The rows of a group lie close to one hidden flat surface of 10 dimensions, which may be shifted away from zero. Surfaces can cross.
In the rows, zero is written as 128.
Some rows, each with its group after it:
[190 130 119 143 140 137 108 134 183  89 149 180 146 115 111  83 138 115
 116] | K_292
[ 78 166 120 104  66 122  53 106  68 115  93 112  97 120 132 158 134 136
 123] | K_292
[161 111 122 119  83 112 165 156 144 137 138 157 145 148 118 150 114 183
 143] | K_318
[ 80  96  81 124  89  91  89  99 156 170 105 104 182 108 141 133 141  99
 177] | K_815
[136  96 150 128 167  99 143 119 127 160 141  91 143 153 127 170 145 119
 155] | K_453
[101 122 114 167 136 199 133 120 124  97 147 171 110 134 154 121  93 147
  56] | K_453
[106 107 109 166 108 131 159  87 132 129 107 137 164 148 132 108 125 121
 161] | K_292
[ 72 140  94 152 153 147 140 190 183 156  96 142 103 108 125 172 142  90
  64] | K_318
[160 141  85 159 112 130  67 165 149 128 170 155 144 144 143  94 123 124
  77] | K_559
[ 88 167 121 160 152 195 136 121 114 132 130 169  90 121 157 126 147 119
  94] | K_318
[155 130 155 145 137 173 111 115  93 161 150 103  92 103 148 102 197 128
  95] | K_318
[142 137 103 121 131 109 120 192 167 130 170  92 110  91 127 117 129 111
  69] | K_559
[154 141 106 150 102 127  72 155 121 155 122 106  95 126 138 116 182 135
  78] | K_453
[ 59 156 133 121 140 149 136 120  92 155  96  93  90 106 148  92 127  73
 125] | K_318
[112 136 152 160 155 178 111 152  89 154 128 119  90 146 140 133 131 102
  74] | K_318
[111 189 114 116 162 134 107  98 107  94 112 114  72  98 162 131 151 148
 123] | K_815
[136 144 131 127 127 151 139 124 136 157 142  63  84  52 138  62 195 108
 102] | K_559
[228 120 151 125 151 128  94 183 132 127 172 101 105 113 132  35 118  93
 102] | K_815
[128 120 102 129 171  50 117 113 149 142 122  50 146 151 135 128 144 134
 143] | K_292
[101 155  87 118  97 110 100 100 104 111 118 134 133 127 157  98  94 132
 160] | K_815
[142 109 111 146 130 115  79 132 168 130 118 128 136 130 109 187 180 132
  95] | K_292
[129 111 171 142 142 150 117 104  82 123 121 110 113 142 118 157 142 118
 122] | K_559
[115 172 107 145 152 168 173 168 147 119 151 183 101 130 149 133 105 138
  96] | K_292
[135 102 135 135 124 152 190  91 114 158 173 167 181 142 144 104 116 140
 194] | K_318
[168  99 165 127 148 111 178 118 135 128 112 136 151 146 101 142 123 129
 188] | K_453
[121 117 132 173 179 170 169  87 157 166 126 170 147 126 129 171 205 105
 162] | K_453
[141 126 150  97 160 102 128 122 108 171 145  55 106 115 139 162 182 154
 132] | K_318
[109 110 134 103 150 107 140 139 102 168 136  85 133 123 146  94  87  76
 180] | K_815
[146  78 157 145 130 137 194 142 137 162 121 120 141 135 104 159 136 130
 145] | K_559
[157  96 141 131  86 134  57  97 110 103 103 167 168 146 114 105 102 104
 164] | K_815
[157 159  98 145 110 140 129  81 113  71 133 159 109 133 155 114 146 217
 113] | K_815
[ 98  94 129 180  98 163 132 134  88 178 132 119 130 172 144 134 125 131
 101] | K_292
[158 100 118 147 203 116 122 103 169 143 172 122 159 136 140 162 168 134
 144] | K_815
[ 94 129 118 122  96 121 160 154 125 116  88 161 125 166 119 187  86 162
 135] | K_318
[158 168 119 114 190 105  75 123 152  76 155 126 112 112 129 149 155 130
 104] | K_559
[158  60 167  92 112  92  68  86 100  99 119  69 154 138  87 140 107 137
 141] | K_453
[122 137 170  89  86 162 130 122  91 120 119 143 101  90 111 129 123 112
 155] | K_292
[142 116 143 162 100 186 124  98 127 108 100 179 130 125 110 126 155 123
 119] | K_292
[188 120 172 102 140 104  69 103 105  63  98 134 125 154 102 150 109 143
 156] | K_815
[160 149 133 138 140 126 126 152 105 141 146 102 103 133 146  91 139 129
 113] | K_453
[ 97 128 123  97 115  95 145 105  89 138 129  65 138 124 148  83  81 139
 163] | K_453
[105  92 126 149  84 135 102 172 116 175 112 125 143 158 122 123 103  96
 106] | K_318
[122  50 142 163 149 203 151 129 158 138 159 113 127  96 130 139 126 134
  45] | K_453
[121 151 123 163 131 194 178 136 106 117 146 167 101 139 160  85  91 141
  96] | K_453
[177  84 161 140  87 151 140 149 136 158 110  76  96  82  96 109 193 117
  91] | K_559
[119  82 133 142  77 149 116 135 101 180 112 104 133 124 134 108 122  95
 143] | K_815
[ 92 173  63 124 107 134 121 160 161 119 117 162 100  93 161  90 104 110
 113] | K_815
[184 130  95 138 146  93  70 111 177 124 146 141 162 133 127  94 177 129
 138] | K_559
[169 130 175 140 181 137 113  81  77 141 137  91 113 147 133 114 175 123
 140] | K_559
[106 115  94 109  97  81  95 150 168 108 142 129 165 112 116 159  89 115
 137] | K_559
[146 116 123 156 107 113 163 128 161 172 101 152 152 137 114 145 180 116
 172] | K_453
[114 175 150 139 170 168 194 128  83 103 136 150  81 159 149 130  86 148
 122] | K_292
[143 169 143  84 153 108  95 110  89 105 161 104 116 107 146  75 116 110
 148] | K_292
[ 68 131 121 125 154 125  64  59 130 123 100 144 160 127 128 179 163  92
 160] | K_318
[172 120  92 185  89 165 195 145 178 144 106 194 127 133 125  81 158 163
 110] | K_559
[100 122 110 136  92 127  84  80 120 110  94 152 151 127 124 136 141 125
 146] | K_559
[ 53 153  73 159 122 155  87 182 151 144 116 162 125 132 149 100  95  62
  71] | K_318
[121 120 119 104 123  95  53 121 149 134  80  73 105  80 117 180 187 108
 131] | K_815
[139  98 173 135 100 174 148 116 104 117 123 194 146 154 100 152  96 111
 154] | K_292
[104 143 136 105 161 108 143  83 113 128 105  90 123 111 133 151 157 135
 166] | K_453

New rows. What belongs after each?
[132 149  78 122  69 127 104 122 135 145 148 144 132  95 151  78 160 164
 120] | K_318
[163  66 155 149  67 156  92  94 112 121 100 165 168 148 106 104 111 105
 165] | K_815
[127 120  85 121 123  94 122 124 168 148 162 151 170 130 143 137 137 145
 145] | K_318
[143  94 146 118 123 126 159 138 167 157 126  70 112  53  97 130 185 102
 125] | K_559
[144 105 125 107 138  93 160 181 175 136 164 152 166 134 112 164  94 122
 152] | K_292
[133 158 161 116  96 163 122 153  45 130 139 129  73 139 145 113  90 136
  98] | K_292
[184 103 113 163 136  92 114 182 144 211 178 118 162 170 140 105 162 103
 138] | K_453
[ 92 102 108 129  87 128 125 101 142 133  91 160 161 110 130 133 115 100
 183] | K_815
[ 77 131 104 130  67 136  48  91  97 139 116 137 151 129 143 128 132 115
 135] | K_292
[143 144 144 117 118 115 134  79  87 115  85  59  99 109 126  49 142 134
 142] | K_292
[135 122 130 150 157 164 164 167 170 116 111 177  91 125 126 201 132 130
 102] | K_815
[126 168 138 105 146 129 139 110 100 131 128 100  74 108 146 171 177 182
 110] | K_318
[149 136 134 116 124 156 143 133 175  90 151 224 148 105 108 122 110 114
 153] | K_292
[128 124  92 155  46 157  83 136 123 100  94 194 133 137 138  96  99 134
 113] | K_815
[ 89 178 143 106 139 131 144  71  51 113 124 103 114 129 150  80  99 119
 175] | K_292
[133  61 172 133  65 133 141 145 105 156 107 139 157 163  90 176 106 130
 151] | K_292
[103 139 117 124 157 138 136  99  99 111 151 111 132 128 161  83  83 130
 134] | K_453
[163 145 122 133 167 130 109 134 116 143 170  88 103 114 162  84 146 128
 112] | K_815
[ 92 170 126 147  95 163  92  68  60 113  79 105  88 124 143 101 160 136
 114] | K_292
[142 164 110 119 118 126 118  65  99  89 126 122 112 104 162  85 146 179
 148] | K_815
[149  81 125 151  78 139  92 143 132 150 113 149 154 140 122 118 117 102
 126] | K_815
[ 61 166  78 176 147 164 122  89 120 157 135 177 136 142 184 142 164 109
 138] | K_453
[ 68 155 104 143 137 145  83  89 124  96  88 177 111 138 149 219 136 150
 127] | K_815
[138 101 143 111 124 101 190 163 135 157 104  82  99 123 127 182 124 163
 137] | K_815
[117 128 136 119  86 102 151 171  96 172  76  70  79 135 122 177 149 164
 119] | K_453
[154 102 177 143 122 183 151 106 103 127  92 137  99 117 117 129 141 117
 139] | K_815
[191 135 108 148 149 115 141 100 177  78 100 131 122 117 103  76 158 144
 120] | K_292
[154  77 126 150 130 123  98 138 157 123 129 180 174 155 118 150 102  99
 158] | K_815
[124 140 132 131  71 129 170 136  96 135  93 137 109 138 127 105 111 147
 148] | K_453
[119 122 146 115 152 124 103  60 115 146 123 105 143 113 134 173 191 130
 168] | K_318
[135 124 107 128 167 109 109 195 170 125 146 151 126 147 140 157  91 105
 116] | K_815
[ 83 202  96  93 161 105 142 171 140  84 106 129  87 118 139 116  71 121
 111] | K_318
[149  77 151 107 120 112 178 140 133 150 126  67 132 110 112 118 115 134
 138] | K_453
[162 142 120 147 141  95 138 139 144 101  74  73  78 135 110 146 167 179
  81] | K_292
[144 132 131 108 159  93 122 124 143 152 146  95 118 111 135 171 178 156
 135] | K_318
[159 110 165 101 124  96 109  70 100  98  93  99 152 136  91 124 124 119
 190] | K_292
[194 106 161 123 139 128 119 107 165 105 120 122 135  91  86 105 182 113
 144] | K_292
[120  74 187 123 126 138 140 127  97 155  84 110 131 136 103 157 103  76
 180] | K_815
[149 161  97 114 181 116 189 148 172 102 151 136 108  99 151 121 123 161
 142] | K_815
[ 96  86 104 163 104 174 126  92 151 130 136 157 163 106 141 110 131 120
 110] | K_453
[124 158  99 130 129 146 149 112 163 124 136 172 120  92 142 125 160 153
 128] | K_318
[123 139  85 103 107  87 109 176 161 131 103 104  98 102 136 167 126 143
 107] | K_815
[146 152 152 144 144 153 137 102 105 129 102 137  96 128 125 129 179 125
 141] | K_453
[137 117 120 126  79 113  68 168 144 120  82 129 120 129  93 142 130 121
  81] | K_318
[143 107 114  90  69  86 161 187 173 110 116 154 149 119  92 148  68 148
 159] | K_292
[181 144  99 107 148  34  77 115 146 134 121  72 148 138 134  88 177 157
 161] | K_559
[ 80 153 116 133 102 155 107  85  92 134 128 108 111 105 157  94 149 107
 122] | K_559
[ 94 122 133 127 144 130 169 167 136 165 114 103 105 128 130 162 134 124
 110] | K_318
[140  99 133 136  67 153 121 113 123 131  94 109 118  89 106  89 147 132
 115] | K_453
[147 122 161 129 182 162 179  91 115 124 135 130 118 108 137  94 123 108
 173] | K_815
[ 79 145 107 112 197 113 111 113 205 116  92 139 134  83 106 171 167  74
 136] | K_318
[126 133  96 141 126 136 131  78 183  86 110 193 167 104 114  90 139 113
 163] | K_292
[119 162 139 104 115 147 134  83 110  71 122 130 116  86 121  72 112 104
 157] | K_559
[174 135 131 165 104 152 121 103 126 102  76 172 115 154 110 137 169 173
 120] | K_559
[113 115 105 167 120 153 128 154 106 175 166 139 146 159 178  83  86  97
 127] | K_815
[105 178  64 121 122  63  86 111 112 118 124  53 129 137 163  46 110 141
 124] | K_292
[120  65 130 140 108 147 117 149 116 152 151  84 131 137 134 143  89 148
  70] | K_453
[ 96 181 123 114 115 157 101 122 102  87 122 108  75  66 141 117 140 118
  84] | K_559
[139  99 123 151 160 135  64 121 151 114 128 187 166 152 131 162 119  91
 135] | K_815
[132 151  96 160 110 144  67  77 140 123 117 187 158 124 143  88 181 104
 160] | K_453
[188 154 141 120 143 141 144 184 102 140 170  99  81 124 142  70 117 141
  82] | K_318
[128 186 140 130 120 165 112  88  45 104 116 105  57 117 169  97 135 167
 115] | K_815
[170 131 154 104 129 123  72 155  95 123 109  84  85 114 128 111 125 104
 112] | K_815
[176  66 142 180 102 162 140 150 127 171 146 128 133 140 133 119 147 144
 104] | K_815
[151 125 133 183 181 179 174 118 143 140 161 146 132 144 146  79 139 108
 109] | K_292
